There are 5 ways to turn a row about zero (a turn may also mirror it). The second row of each pair is the first, turned, with some noise. The first 35 pairs use one turn. New pairs use 2 turns, one after the other, and a turn may come again.
Known pairs, each followed by its turns in order:
[ -5 -55   1  -4 -24   7]
[ 31  31 -17  30 -20  -9]  N

[-30 -38  44  28  55 -35]
[-53 -26  52 -10 -53 -14]  F

[ 43  19  33  57  54 -37]
[ 61 -13 -22 -28  59  48]  Z

[ 25 -40 -48  -5  -3 -26]
[-41 -14 -54 -27  15  -4]  F

[49 -7 34 57 31 34]
[ 47  -2  44 -42  49  33]  Z

[-13  38  51 -18  -8  43]
[ 53  18  34  50  -4 -11]  F

[27 32  7 27 28 26]
[-24  -8  20 -46 -20  21]  N

[-11  49 -15 -12 -29  20]
[ 17 -23  32 -10  36  33]  V

[ 49 -28  -1 -24  13   8]
[ 18  -9  24   2  37 -43]  Z

[-55 -31  15 -28  49 -18]
[ 22  73 -27 -16 -11  20]  Y

[ 26 -52 -44   8  47  10]
[-42  41 -39 -24  21 -41]  V

[ -3 -30  42  29  47  -1]
[-50   4  50  -3 -18 -21]  F

[ -2 -55 -24 -21 -45  16]
[-17  -8  21 -17 -38 -66]  Z

[-44 -31  33 -52  51 -54]
[ 12 111   3  -9  -7  17]  Y

[-51 -13 -54  33  32 -19]
[-53  24 -65   0  26  -7]  N

[-6  0 33 -9 19  5]
[  2  24 -16  26   8   1]  Y

[ 22  39 -10  50 -37 -24]
[ 37  -1  12 -67  24  17]  F

[-56 -51   8  49  35  13]
[-32  39 -61  32 -26  42]  N

[ -2  54 -53 -51  23  50]
[-62 -43  33  -6 -16 -61]  N

[ 37   4  57  49 -53 -16]
[ 22 -35  39  41  75 -17]  Y

[ 19 -39 -32 -52  25  13]
[-16  38  31  37  -4 -47]  N

[ 33  46 -45   5   0 -22]
[ -2 -38  47  -3 -47   1]  Y

[ -8  21 -30  -6  13 -13]
[ 14  -4  -8  34 -18  10]  Z

[ 10  19  24 -51  31 -53]
[ 75   1 -26  23 -10 -28]  V

[-13 -52  55 -43  32 -25]
[-2 95 -8 15 25 -9]  Y

[ 52  38  20 -30  13  41]
[-15   2  43  36  61   7]  Z

[-16  15  19  48  -9 -21]
[  0  28  28   8 -39  36]  V

[ 24 -10 -37  29  -8 -52]
[ -1  62  23  25  14 -22]  V

[-11  41 -25 -52 -49 -33]
[ 60 -42 -55   9   8  18]  F

[ -5 -27 -24  47 -16 -36]
[-31  51  17  30  -4   2]  V

[45 -8 -6 16 36 -7]
[ 11   3  13  19 -28 -50]  Y

[-34  -2 -48  32 -19 -57]
[ 21 -27 -52   1 -63  11]  Z

[ 28 -53   1 -48 -51  -1]
[  3  10 -64   6   0 -62]  F

[-31 -46  31 -27 -54  28]
[-47 -67   4  46 -11   4]  V

[-33 -23 -45 -54 -25 -16]
[  3 -10 -19  50  23 -67]  N

New pairs. What belongs after each?
[-29  30  50   7 -16 -36]
[ 52   9   7 -35 -44   4]  V N

[-55 -15  30  24  37 -14]
[-42   4  -9 -37  21  47]  N V

[ 37  48 -10  19  17   6]
[  5  29 -32  46 -24 -20]  F Y

[ 22  45  34 -37  18 -29]
[ 41  34  49 -28  15 -12]  V N

[ 27 -13  53  -5  42 -28]
[ -2   8 -19  54 -56  -5]  F V

[ 55 -20 -26 -47  13 -37]
[  1  65 -10 -23  48  17]  Z N

[ -4 -30 -12 -15  54  39]
[ 14 -17  38  59 -11  16]  Z Y

[-52  19  47 -41 -10  46]
[-84 -13 -20   2  15 -36]  V V

[ 47 -11  47 -39 -15  54]
[-20 -49  58  35 -40  -5]  Z F

[-39 -16  -7  45 -13 -45]
[-29  10 -23   6  42  57]  N F

[-11 -15 -34 -22  39  30]
[ 12 -29 -27   1  15 -49]  Y N

[-28 -32 -34 -53  50  38]
[-35  -5 -78 -33 -30   8]  F N

[  3   1 -46 -43 -14 -17]
[-38  35   6 -18  21  25]  V N

[-53 -29 -27   8  19 -11]
[ 15 -26 -37   7 -38 -29]  F N

[ 29  42  15  -5  24 -12]
[ -9  -1  25  41 -15  25]  N N

[-55 -11   3  20  37 -39]
[-27  28   4  12  -3  66]  N F

[-15   4 -11   9  41  -1]
[  6  -2 -40   1  19  10]  F Y

[ 17 -44  53  12 -32 -39]
[ 41   3   5 -64 -40 -23]  V F

[-17 -41 -38  18  52  53]
[ 10  26  23  43  75 -20]  Y V

[-49  -8  56 -39  -3 -26]
[ 28  21 -27  15  58  49]  Z V

[  2 -12 -16 -40 -36  30]
[-24  45 -11  31   3  27]  V N

[  0  42  43  35  47 -51]
[ 14 -54  19  61  22 -41]  Y Y

[-22  33 -15  45  53 -44]
[-19 -31  42  54  12  42]  V Z

[  1  43  38 -39 -31 -31]
[ 41  23  18 -41  37 -29]  N Z

[ 34  39  23   1 -40  32]
[-20  49 -12  28  45 -16]  V Y

[-51  -7  25  21 -11  23]
[  8  15 -34 -18 -35 -43]  N N

[-1 46 45 -8 44 38]
[ -3  20 -68  29  28 -39]  V F

[-44  39  49  37 -45  41]
[-82  62  11   8  27  17]  Y F

[ 42 -27  55  12 -10  -1]
[ 54  16  -2  40 -27 -10]  F V

[ 24 -43 -42 -12  57  21]
[-11 -71 -27  -7  35  30]  N N

[ 49  32  33 -24 -28  19]
[  1 -40  11   8 -45 -51]  N V

[-40  43   9  -8  45  24]
[ 23  57 -25 -26  28  19]  Y F

[ 10  -5  25  30 -44   6]
[-13 -28  12  23 -39  20]  V V

[ 56  -3 -31 -27  56   6]
[-14 -72 -30  10  25  10]  V F

[ 15 -45  36  57   3   1]
[ -1 -30 -27  60  30 -36]  Z F

[-29 -48  20   5  21  54]
[ 44 -17  -5  61 -36   1]  Y Z

[  4  16 -11  17 -14 -41]
[ -6 -12  13  -6  31  38]  V Z

[30 -9 15 30 39 18]
[-18 -27   1  27   7  43]  F N

[ 40  26 -30  -9  48 -46]
[-38   2 -76   1 -16 -14]  F V

[ 30  41  18  12  49 -12]
[-49  29  25 -28 -31   7]  Z N

[-27  14  38  46 -50 -28]
[ 24 -46  38  21   7 -54]  F V

[ 51   2  33 -48 -56  26]
[ 63 -52 -42  20  27  16]  F Z

[-37  36 -38 -54 -22  29]
[ 63  53  32  -5  19 -20]  V Z

[-23  36   1  49 -20 -10]
[-45 -43  -2  -9  27   3]  Z V

[ -3  -6  51   9 -21   7]
[ -6 -18  -8  46 -20  12]  Z F

[-39   1  41 -24   3  36]
[  6  53  -3 -37 -28 -11]  N F

[-23   4  53  -5 -39  23]
[ 15 -33 -40  18   8  41]  Z V

[ -3  43  42   3 -53  11]
[-42  10  -4  -5  34 -60]  N Y

[ 37 -49 -14  28 -21  26]
[-20  -9 -28 -15  49 -44]  Z Z

[ 11  51  43 -52 -42 -56]
[ -5  87  45   7 -20  46]  N N

[ -9 -29 -44  32 -48  11]
[-24 -10  12  74 -22   0]  F Z

[-37 -33 -56  22  12  10]
[14 38  5 28 43 38]  N V

[  2 -19 -26 -21  20  55]
[ 10  -3  34  45 -14  32]  N V

[  2  20  28  30   9 -44]
[14 38 37 28 14 -7]  N Z

[ 13 -17 -45 -49 -47  14]
[ -7  55 -32 -31   9  54]  Y Y

[ 53  14  40 -52  49 -48]
[ 68  -4  65 -46 -17  11]  Y F

[-31 -23  25 -35  -3 -40]
[ 16 -12 -30  41 -42   5]  Z Z

[-39  19 -57   3  32 -39]
[ 25   3 -27 -70 -22 -36]  Z N

